All rows are made from the same 15 directions, up to rounding. Whole rows:
[[ 0.94 -1.86  0.02  1.54 -5.55 -1.56  0.58 -3.82  1.78 -0.19 -0.01 -0.88
   0.70 -2.00 -4.41  1.23  2.00  0.49  2.67 -0.92  1.49 -2.73 -0.20 -2.14
  -2.33 -1.24  0.11 -3.90  0.69]
 [ 2.73 -2.06 -3.69 -2.84  1.34 -1.59 -0.43  0.66 -3.30  0.42  5.31  1.03
   1.58  3.44  3.68 -0.24  0.12  0.51 -1.40 -0.44 -2.07 -2.64  4.21  4.01
   3.57 -1.78 -1.87 -0.80 -1.51]
 [-1.50  3.24  1.72 -0.37  1.45  0.23 -2.91  1.89  1.56 -1.33 -1.48  1.50
  -1.73  1.62  1.39 -1.50 -0.79  3.10 -1.38  2.46  0.29  1.61 -1.25  0.23
   1.11  0.89  1.29  2.25 -1.45]
 [ 2.45 -0.28 -2.34 -0.83  2.43  2.03 -0.74 -0.40  1.04  1.88  0.47  0.16
  -2.31  2.09  1.56 -1.53 -0.58 -0.75 -2.10  2.27  0.85 -3.69 -0.67 -0.73
   3.92  0.97  0.34  4.86 -1.93]
 [-0.45  1.30 -0.20  0.65 -1.41 -1.54  1.60  0.77  0.34 -0.38  2.15  0.79
  -1.05 -2.36  2.59  0.37 -1.17 -1.06 -1.75  0.02 -1.87  0.48 -0.70  2.00
  -3.65 -0.22 -2.44 -1.90  2.30]
 [-2.05 -0.22 -1.62 -3.43  2.74  4.94 -2.94 -1.66  3.26  2.53 -2.21 -0.41
   1.19  1.75  1.17 -2.04 -0.35  0.60  0.68 -3.16 -1.71  1.21 -3.82  0.26
  -2.11  1.19 -2.72  2.55  0.06]
 [-0.27 -0.21 -0.58 -1.80 -0.32  4.15 -0.78  7.52 -0.18  1.29  1.43  1.20
   0.24  2.75 -2.38 -0.63  2.28 -2.51 -2.54 -2.20  1.20 -0.92 -1.02 -1.67
   0.02 -3.74  2.39 -0.26  0.49]
 [ 2.59 -1.94 -3.07 -0.99  3.26  3.11  6.83 -2.81 -0.78  2.21  1.66  0.84
   3.08  2.37 -0.06 -0.32 -0.28 -4.63 -4.79  1.17 -0.59  1.09 -0.01  2.24
   0.89 -0.97 -2.98  2.24  4.05]
 [-0.49  0.56  1.85  2.61  1.92 -2.92  0.36  1.64  0.69  0.09  1.81 -0.94
  -2.04  3.45 -2.94  3.76  0.56 -1.73 -2.07 -0.69 -0.89 -2.67  2.37  3.02
   1.53 -3.94 -0.85  0.84 -0.72]
 [-2.76 -0.14  1.49 -0.65 -0.26  1.15  1.52  1.81 -0.47 -1.10  0.42  0.97
  -0.32 -0.42  1.84 -0.41 -1.81 -1.92 -0.76 -3.08 -2.02  3.57 -3.04  1.72
  -3.06 -1.08 -2.59 -1.72  3.88]
 [ 0.79 -2.31  0.22 -1.17 -0.68  1.89  0.43 -3.43 -0.29 -0.09 -0.72  0.88
   2.95  2.50  0.82 -0.38  1.02  4.57  0.11 -0.68  1.43  2.13 -1.61 -1.99
  -0.70  1.75 -0.36 -2.50  2.71]
 [-0.79 -0.34  1.34  1.63  2.74  1.59 -0.10  3.97  1.21 -0.39 -0.43  0.27
  -0.10  3.25  0.64 -1.18 -0.44  1.57 -2.53  1.96  0.50  0.66  0.10 -1.92
  -0.35  1.70  1.84  3.09  1.97]
 [ 1.01  2.85  0.04 -3.51  4.14  2.21 -4.18 -0.83 -0.37  0.71 -2.14 -1.79
   0.77 -0.76 -0.85  0.48  3.75  1.36  1.81 -1.38  2.99  0.78 -2.10 -2.16
  -0.23  2.97  1.15  0.93 -0.82]
 [ 3.23  1.74 -0.39  0.78 -1.15 -3.12  0.24 -2.87  1.19  0.35  0.60 -0.78
  -2.67 -4.17 -0.14  1.18  0.24 -1.56 -0.14  3.14  0.44 -4.83 -0.30 -2.52
  -0.81  2.34  0.63  0.34  1.20]
 [ 3.09  1.32  1.30 -2.65 -1.24 -3.55 -0.40 -0.90 -2.48 -1.51  2.60  2.86
  -1.12  0.62  2.87  1.30 -0.11  2.20 -2.30  2.28 -0.66 -1.31 -0.35 -0.74
   2.03  0.53  0.76 -3.66  3.18]
 [-1.81 -2.30 -0.03  1.23 -4.04  2.76  2.77  0.86  0.63  1.77 -2.07  1.34
   1.49 -0.80 -0.94 -0.47 -1.98 -1.35 -0.04 -1.56 -1.29  0.82 -0.90 -2.68
  -1.59 -2.05  1.20 -1.64  0.53]
 [ 0.20 -0.44 -1.67 -5.95  3.31  3.71 -2.37  0.36  0.35  2.84 -2.00  0.94
   2.71  2.13  0.00 -2.41 -0.25 -0.79 -0.01  0.49 -2.53  2.08 -1.10 -0.82
   2.30  1.93  0.98  2.66  0.24]
 [ 0.53  5.13 -3.15 -0.76  1.19 -0.63 -0.30 -0.54  3.28 -0.62  2.06  0.31
   0.92 -1.43 -2.05 -0.85  1.83 -3.34 -2.35  1.11 -0.51 -4.24  1.45  3.24
  -2.93 -3.74 -2.07  2.37 -1.20]]

The start of a row, then its end:
[-1.17 -2.45  2.53  3.72  0.52  1.24  2.10  1.68 -2.21 -1.56 -2.28 -0.23
 -2.20  0.20  2.39 -0.53 -3.31 -0.25  0.53 -0.61  1.46 -0.14 -0.77 -4.05
  2.23  1.17]	[2.52 2.22 0.63]
[-0.25 -1.44  3.15  2.06  1.07 -4.19  1.09  0.38  0.50  1.70  0.33 -0.90
 -2.69  0.47  0.75  3.47 -2.53 -0.43 -1.16  1.87 -4.03  0.75  0.71  0.61
 -0.09  2.74]	[-0.68 -0.30  3.16]
[ 1.02  2.27 -0.66 -2.72 -2.42 -1.08  0.66 -2.33  1.08  0.83 -0.76  1.84
 -1.35 -3.41 -1.08 -0.82 -1.52 -3.60 -0.46  2.77 -2.22 -0.40 -1.75  0.47
  1.21 -0.54]	[ 0.00 -0.03  0.18]
[ 0.14 -1.52 -1.40 -1.11 -0.78  2.04 -1.14 -1.51 -0.99 -3.49 -0.47 -0.43
  2.11  0.66 -2.71 -3.21  1.60 -0.78  3.62 -2.57  3.36 -2.75  0.22 -1.72
  2.00 -2.59]	[ 1.23  1.11 -1.44]
[-0.26  0.29 -0.88  0.87  6.02  3.24  0.98 -1.03 -1.94 -0.11 -0.45 -3.08
 -0.19  1.22 -0.02  0.60  2.08 -1.62  0.49 -3.18  4.09  2.50 -0.85  3.23
  1.58  0.01]	[-2.66  3.49 -2.39]
[-1.44  2.42  0.28 -0.39  2.37 -1.58  1.24 -4.87  1.39 -3.94  0.07  0.25
  3.89  1.35 -2.79  0.00  0.56 -1.53  0.02 -1.92 -1.14 -1.53  1.27  2.92
 -2.43 -4.21]	[-3.08  0.65  2.67]
[-2.68 -1.18  4.10  1.80 -2.32 -4.61  2.54 -0.72 -1.68 -3.79  0.16  0.77
 -0.84 -0.68 -0.68  1.09 -3.17 -1.48  1.47 -0.65 -2.95  3.10  0.43  2.67
  0.20 -1.79]	[-1.28 -2.89  3.20]
[-0.26 -1.09  2.63  0.20  4.85  1.24  0.41  0.90 -4.63 -1.25 -1.32 -1.92
  1.66  2.08 -0.23  2.73  1.69  0.08  1.31 -4.41  2.66  1.58  0.39 -2.11
  1.47  0.21]	[ 1.36 -0.43  1.58]
[-0.64  2.02 -1.50  2.02 -0.74  3.30  0.19  5.70 -0.47 -1.07  1.02 -0.08
 -0.76 -1.99  1.11 -1.84  1.76 -0.63 -1.19 -1.11  4.11 -0.39 -0.55 -1.13
 -2.70 -1.40]	[ 1.34  0.62 -2.01]
[-1.14  0.67  0.05  2.36  1.75 -0.44 -1.22 -4.54  2.43 -3.16 -2.50 -0.31
 -0.09 -0.51  3.56 -3.03 -3.18  3.08  1.66  1.26 -0.09 -3.41 -0.02 -2.50
 -1.10  2.66]	[-0.33  4.61 -0.12]
[ 1.39  1.77  0.92 -0.09  1.85 -1.12  2.15 -2.68 -1.57  2.90 -1.94  1.09
 -1.06 -1.02  2.80  3.28 -2.61 -0.73 -2.50  1.70 -2.23 -0.27  0.11 -1.11
  2.36  1.07]	[ 0.59  0.35 -0.16]
[ 2.35 -1.33 -2.84 -2.76  0.46  4.52 -0.24  0.23 -0.35  0.73 -0.23  1.35
  2.11  0.99  1.91 -3.58  0.64  0.94 -0.98  1.02  1.93 -1.44 -1.37 -4.26
  0.80  1.96]	[2.01 1.70 1.14]
[ 1.45  3.36 -1.28 -3.16  3.17 -1.74 -2.84 -2.80  0.37  1.72  1.49  0.40
 -1.03  0.72  3.63  1.68  0.38  2.16 -1.71  0.59 -1.95 -0.54 -0.23  3.74
  0.64  1.16]	[-3.09  0.09 -1.57]
[-0.24  0.20  1.08  3.56  4.39  0.04  4.41 -2.46 -0.09  0.12 -0.67 -2.76
  1.73  0.03 -2.23  3.39  1.21 -2.73 -1.21 -1.76  1.17  0.54  0.87  0.71
 -2.96 -0.28]	[-2.16  1.31  3.07]
[-0.35 -2.89 -0.85 -0.63  0.91  0.43 -0.81  2.17 -1.32  1.92  2.41 -0.76
 -0.20  2.74  2.27  0.79  0.23  1.59 -0.13 -2.02 -1.17  2.41  0.68  3.36
  0.67  0.58]	[-2.26 -1.32 -0.93]
[ 1.59 -2.30 -1.36 -1.09  0.00 -0.97 -2.46 -2.11 -0.20  0.50  2.69 -0.52
  0.25  3.34  1.22  1.43  1.25  2.64  0.71 -3.08 -0.30 -4.83  1.06  0.29
  0.80 -1.35]	[-1.73 -1.67 -0.56]
[ 1.46  1.81 -0.10  0.63  1.55 -1.31  1.68 -1.24  2.64  2.27 -0.29  0.88
 -0.83  0.08 -0.04  1.47 -1.73 -2.22 -3.85  3.40 -2.95 -3.87  0.59 -1.42
 -0.49  0.23]	[0.31 2.62 2.16]
[-0.46  0.93  1.06 -3.09  0.51  0.62 -2.06  0.83 -1.82  1.59 -1.14  0.34
 -2.90 -0.28  0.43  0.92 -0.53 -1.27  0.89 -1.20 -0.54  2.88 -2.53  1.76
  4.06 -0.15]	[ 0.00 -0.44 -2.63]
[ 0.68  1.85  0.19  0.79 -2.56 -5.07 -0.43 -2.12  0.46 -3.50  0.82  0.19
  0.52 -2.57 -2.78 -0.42  0.24 -0.71  2.00  2.54 -0.45 -3.31  3.28  0.54
  0.16 -1.63]	[ 1.08 -0.72 -0.73]
[-0.74 -4.03 -2.05 -0.33 -0.61  1.48 -0.22  0.27  1.08  1.62  0.10 -3.46
  2.56 -2.07 -2.50 -2.03  2.13 -0.32  4.18 -0.44  0.29  5.08  0.30  1.73
 -3.28  4.32]	[-1.69 -0.46  0.28]
[ 0.14 -1.75  1.27 -0.58 -1.27 -0.74 -2.45  2.08  1.12 -1.16  1.08 -1.84
 -3.82 -0.34 -3.82 -0.64  1.28 -3.13  2.59 -1.12  1.13 -2.18 -2.35 -0.73
  1.05 -0.04]	[0.44 0.64 1.17]
[ 0.75  2.40  1.12 -0.36  0.27 -1.96 -6.24  3.23  1.38 -1.21  1.40 -1.37
 -5.03 -0.87  0.96 -0.21  2.08  2.78  1.28  1.00  2.28 -2.65 -1.57 -1.02
 -0.08  2.83]	[ 1.26  0.67 -1.78]
[ 0.23 -2.05  0.44 -0.36  2.62 -1.98  0.47  1.09 -2.28  0.08  0.17 -0.11
  2.75  0.82  2.57  0.58 -2.16  0.15  0.29  0.23 -3.79 -1.06  3.81 -2.05
  0.07  2.11]	[1.49 0.37 2.67]
[-0.05 -0.66 -0.22  2.55 -0.51 -0.05 -0.12  2.20  2.03 -0.23  3.28 -2.00
 -2.74  1.00 -1.88  0.93  2.66 -0.68 -0.88 -1.55  2.41 -1.15 -1.13  2.58
 -2.58 -1.27]	[-2.64 -0.32  0.46]
[ 0.22  0.20 -0.09  0.94  2.66  1.96 -0.82 -1.02  1.09  1.30 -0.66 -1.95
 -3.09  1.59 -0.80  0.36  1.38  0.39 -0.20  0.15  3.18  1.69 -2.29  2.38
  2.47  1.19]	[-1.64  3.07 -3.00]
[-2.44  2.04  0.87 -1.31 -2.52  2.09 -2.14  4.02  2.09  2.28 -2.18  1.89
 -2.76 -1.63  0.74 -0.82 -2.13 -1.00 -0.82 -0.15 -2.25  0.96 -3.22 -1.48
 -0.75 -0.77]	[ 1.57  0.02 -1.58]
[ 0.50  0.18 -1.73 -1.87 -3.90  0.30 -0.82 -3.88  0.00  4.31 -3.62  0.81
  1.43 -4.06 -0.04  1.60 -1.80 -0.75  2.63 -1.34 -2.96 -3.38  0.72 -3.95
  0.70 -0.99]	[ 2.17 -2.17 -4.03]
[ 1.87 -1.06 -2.34  0.02  1.43 -0.87  0.78 -0.83 -2.89 -3.80  3.25 -0.45
  3.71 -0.67  3.97 -1.99  1.09  1.90  0.84 -0.98  1.52 -2.29  2.87 -0.88
 -2.74  1.53]	[-0.85 -0.88  2.82]
[-1.26  0.65 -1.70  2.50  3.06  4.53 -0.17 -2.59  3.13 -1.24 -1.58 -1.63
  2.61  2.34 -1.01 -1.55  2.08  1.81 -0.04 -3.02  3.94 -2.82 -0.71 -1.38
 -3.43 -1.52]	[-1.48  3.78 -0.86]
[-2.00  1.79  2.85 -1.47  2.60 -1.02 -2.28 -2.82  0.06 -3.15 -2.43  1.46
  2.21  3.53 -0.16  0.44 -1.16  2.49  0.68 -2.04 -1.59 -1.48  0.31 -1.20
  1.09 -2.30]	[0.63 0.54 1.25]
[-2.51  1.32  0.14 -0.08  0.06  1.67 -0.80  2.01  1.70  0.57 -0.07 -0.02
  2.18  2.34 -3.30  0.61  2.61  1.20 -0.69 -1.81  0.52  3.69  0.22  3.50
 -2.16 -3.05]	[-1.25 -1.36 -1.66]
[ 0.39 -5.23 -1.61 -2.47 -1.07 -1.17 -1.75  3.16 -1.02  2.69  3.42 -1.43
 -1.34 -0.69  3.27 -0.88 -1.35 -0.72  2.17 -0.89 -4.26  1.76  0.14  1.99
 -0.58  4.22]	[-2.13 -1.79  1.64]
[ 2.24 -2.50 -0.45  0.52 -2.78 -0.98  2.36 -1.36 -0.11 -1.66  0.11  1.36
  1.51 -0.82 -1.01 -1.77 -1.63 -1.98  0.14  2.05 -0.66 -5.72  1.41 -5.78
  0.48 -0.26]	[3.16 0.37 3.88]
[-3.08 -1.98  2.10  2.69 -0.30  0.10 -0.65  1.28 -2.13 -3.94 -0.92 -0.74
 -0.98  0.71  1.96 -1.49 -1.79  2.07  3.24 -3.00  1.64  1.86 -0.02  0.27
  1.05 -0.43]	[ 0.09  0.22 -1.55]
[ 0.35 -0.22 -1.49 -3.32 -3.00  3.36 -2.28  0.52  2.75  3.10 -1.90  0.76
  0.74 -1.19 -2.68 -1.70  1.27 -0.50  0.89  0.20 -0.22 -0.40 -2.74 -3.39
 -1.04  0.57]	[ 1.95 -0.61 -0.41]
[-0.80 -0.43 -0.33 -2.52 -1.30  1.33  1.06 -1.15 -0.90  2.20 -2.23  1.14
 -2.30 -2.13  0.16 -0.74 -3.57 -4.98  0.93 -0.45 -2.83  1.56 -2.47  1.13
  4.15 -1.25]	[-0.34  1.16 -2.06]
[-1.91  2.64  0.44 -0.63  3.91  0.93 -3.17  1.26  1.66 -1.42 -1.13 -1.99
  0.43 -2.04  1.35 -1.04  0.70 -0.09  1.57 -2.23 -0.16 -0.62 -1.41 -1.52
 -5.15  2.59]	[-0.72  2.27  1.96]
[-0.88  4.76 -1.26 -4.84  0.38  2.78 -1.54  2.37  0.30  0.74  0.27  3.63
  1.23 -0.60  3.46 -1.13 -0.44 -0.56 -3.40 -1.56 -2.35  0.26 -2.67  0.04
 -2.78 -2.36]	[-0.59 -1.29  1.20]
[ 0.54  0.95 -0.32  0.74  0.43  1.75  0.62  6.37  1.82 -0.94  3.62  1.72
 -0.70  2.85  1.07 -1.86  1.48  0.76 -5.45  2.30  1.40 -0.21 -1.02 -0.21
 -3.07 -0.19]	[0.29 0.72 3.96]
[-0.03 -1.75 -2.12 -3.84  0.08 -0.59 -4.12  0.96 -0.16 -1.25  3.61  0.28
 -0.47  1.68  3.68 -3.07 -0.28  1.89  1.67 -1.39 -2.06 -0.23 -0.37  3.39
  0.33  1.11]	[-2.89 -0.41 -0.05]
[ 0.18  2.65 -0.59 -1.88  4.65  0.31 -0.80 -2.33 -1.05 -2.39  0.73 -0.31
  1.63  0.29  3.14 -0.80  1.04  1.54 -0.41 -0.95  0.99  1.55 -0.70  2.25
 -1.58  1.54]	[-2.76  1.02  1.57]
[-1.41 -4.13  1.29  0.23 -2.20 -1.12  0.45  0.00 -1.72 -2.68  1.80 -0.47
  1.24 -0.38  2.38 -0.45 -1.02  1.24  2.77 -4.18 -1.37  0.97 -0.85 -0.82
 -3.79  1.01]	[-1.97 -4.22  5.17]
[-1.71  0.28 -0.55  1.13 -0.27  0.18 -1.59  2.89  3.22  0.66  1.01 -0.56
  1.52  1.60 -1.60 -0.44  1.65  2.17 -0.69  0.36 -0.72  0.93  1.47  1.70
 -3.84 -0.25]	[-0.67 -0.13 -0.42]
[ 2.45 -1.55 -0.89  0.27  1.01  1.86  2.97  2.33 -1.79  0.40  2.12  1.79
 -1.51  2.97  2.27 -1.13 -0.86 -0.90 -4.33  2.61  1.49 -0.28 -0.42 -0.29
  3.80 -0.03]	[0.81 1.92 1.28]
[ 0.14  1.80  2.19 -2.18 -4.22 -2.81 -0.68 -2.92  1.54 -2.56 -0.35  2.94
 -0.97 -1.00 -1.23 -1.09 -0.85  1.38 -0.02  2.99 -1.14  1.20 -2.66 -0.01
  0.16 -0.14]	[ 0.17 -2.90  2.87]
[-1.14  0.94 -0.90  1.79  3.36  2.28  4.51 -0.89 -0.10 -1.10 -0.77  0.03
  2.88  0.59 -0.20 -1.19 -0.60 -2.34 -2.25  0.38  0.66  2.62  0.85  2.19
 -1.24 -1.27]	[-1.67  3.08  1.15]
[ 0.08 -1.09  2.08  1.71 -1.51  0.03  2.75 -1.09 -0.97  5.19 -1.23 -0.52
 -0.29  1.22 -3.13  7.28  1.16 -0.78 -1.60 -3.38 -0.52  0.88 -0.22 -0.20
  0.39 -3.25]	[-0.20 -4.73 -0.73]
[-1.87  0.60  3.21  5.01 -0.56 -2.80  1.43 -0.58  0.65 -1.70 -1.24 -1.37
 -1.59  0.30 -3.51  2.75 -0.02  0.07  0.66  0.01  1.30  0.29  1.51  1.28
  0.37 -2.21]	[ 0.28 -0.01 -1.54]
[-1.09 -0.25  1.48 -1.28 -0.63  1.69 -0.07  3.22 -3.14 -2.87 -1.60  1.37
  0.36  0.57 -2.02 -2.02 -0.45 -2.31  1.53 -1.19  1.72  0.85 -0.17 -2.00
  4.21 -2.93]	[ 3.76  0.55 -0.99]
[-0.56 -3.22 -1.07  0.66 -1.54  0.02  0.15 -2.37 -0.39  0.10 -0.88 -3.00
  1.35 -3.49 -1.05 -1.01  0.59 -0.21  5.18 -1.51  0.69  2.50  0.22  0.25
 -1.90  3.11]	[-1.22 -1.05 -0.63]
[-2.52  0.53  1.34 -0.66  2.34 -0.44 -1.20  0.57  1.45 -3.22  0.07 -1.35
  0.34  0.08 -1.89 -1.79  0.24 -1.97  1.82 -1.50 -0.78  1.80 -1.19  2.25
 -2.47  0.14]	[-2.07  1.73  2.93]
[-1.54 -1.08  1.80 -0.67  3.63  1.56  0.80  3.07  0.35 -1.11  1.09  1.17
  0.10  5.22  0.84 -0.57 -1.34 -1.08 -3.28 -1.28 -1.87  0.81 -1.38  0.74
 -0.04 -1.27]	[-1.13  1.98  4.90]
[-0.82  1.67  2.45 -1.24  0.29 -0.40 -4.02  0.01 -1.42  0.18 -2.05 -0.21
  0.06  1.22 -1.11  3.24  1.88  3.13  2.00 -3.61  1.11 -0.84 -0.14 -2.07
  1.31 -1.67]	[ 2.12 -2.76 -2.64]
[ 1.07 -1.93 -0.63  3.35 -2.18  1.31  3.30 -3.85  1.94 -2.64 -1.08  0.90
 -0.26  0.97 -1.72 -2.92 -1.55 -0.82 -0.48  2.12  2.80 -4.66 -0.56 -3.38
  1.73 -1.66]	[1.15 3.38 0.87]
[-0.31 -3.86 -0.22  0.78 -3.67 -0.92  1.46 -5.27  0.73  0.16 -1.36 -1.56
  0.30 -3.35 -1.06 -0.47 -1.56 -1.08  4.43 -1.35 -1.14  0.11 -1.22 -1.04
 -1.48  1.82]	[-1.68 -1.70  1.38]
[-0.12 -2.71 -0.22  3.30 -2.66 -0.81  1.76  0.25  1.63  2.12 -0.29 -2.14
  1.03 -1.10 -3.77  0.72  1.65  1.22  1.35  2.59  0.94  3.77  1.99  1.09
 -1.69  2.39]	[ 0.28 -1.34 -1.19]
[-1.74  5.03  1.17 -0.02 -0.61 -1.67 -1.10  2.41  1.98 -4.48 -0.67  1.48
 -0.45 -3.63 -0.48 -3.35 -0.89 -1.44 -0.20  3.19 -0.40 -0.14 -0.42 -0.62
 -3.03 -0.04]	[1.62 1.82 1.64]
[-2.28  1.58  1.11 -0.19  2.73  1.33 -1.26 -0.51  2.38  1.80 -1.45  0.97
  0.09  4.07  0.84  1.92 -1.32  1.33 -2.54 -2.33 -2.67 -0.97 -0.89  0.91
 -0.58 -2.58]	[-1.56  1.34 -0.36]
[-0.96 -1.18 -0.24  2.92 -5.51  0.77  0.69  6.32 -0.12 -1.41  1.29  1.02
 -1.86 -1.86 -0.37 -2.34 -0.51 -0.84  0.07  0.53  1.78 -1.15  0.41 -2.13
 -0.89 -2.00]	[ 2.97 -1.12 -1.41]
[ 0.30 -3.20 -1.72  0.28  2.07  1.17 -0.64  3.30  0.08  3.60  0.39 -0.82
  1.90  3.05  1.11 -0.29 -0.34  1.82 -0.74  1.53 -1.95  0.75  3.54 -0.19
  1.17  2.47]	[ 1.34  1.94 -1.72]
[ 3.30 -1.69 -0.49  2.87  0.74  0.43  1.61  2.13 -0.23  3.59  3.37 -1.61
 -2.92  2.88 -0.47  3.99  3.33  1.04 -3.87  0.62  3.52 -1.29  0.09  0.58
  0.84  0.49]	[-0.60 -0.94 -0.33]
[ 0.60  2.25  1.15  2.26 -2.34 -2.50  1.24 -2.50  1.76 -4.11  0.97  1.44
 -1.98 -0.02 -1.68 -0.87 -0.01  0.30 -1.38  2.73  2.18 -2.53 -0.67  0.73
  0.41 -2.43]	[-0.32  0.35  0.85]
[ 1.05  2.20 -2.28 -1.53  2.54  0.78  0.12  2.58 -3.01  0.59 -0.64 -0.67
  4.35 -2.35 -0.98 -0.53  2.38 -1.18  0.70  1.41  1.17  1.85  4.39 -0.21
  0.50  0.68]	[ 3.01  0.74 -3.02]
[ 1.52 -0.55  0.88  1.66 -0.53 -2.86  1.64  2.19 -2.21 -3.27  3.78  0.40
 -0.27  0.25  1.45  0.57  0.61  0.17 -1.46  0.35  0.99 -2.14  1.66 -0.56
 -1.28 -0.42]	[ 0.26 -2.09  3.88]
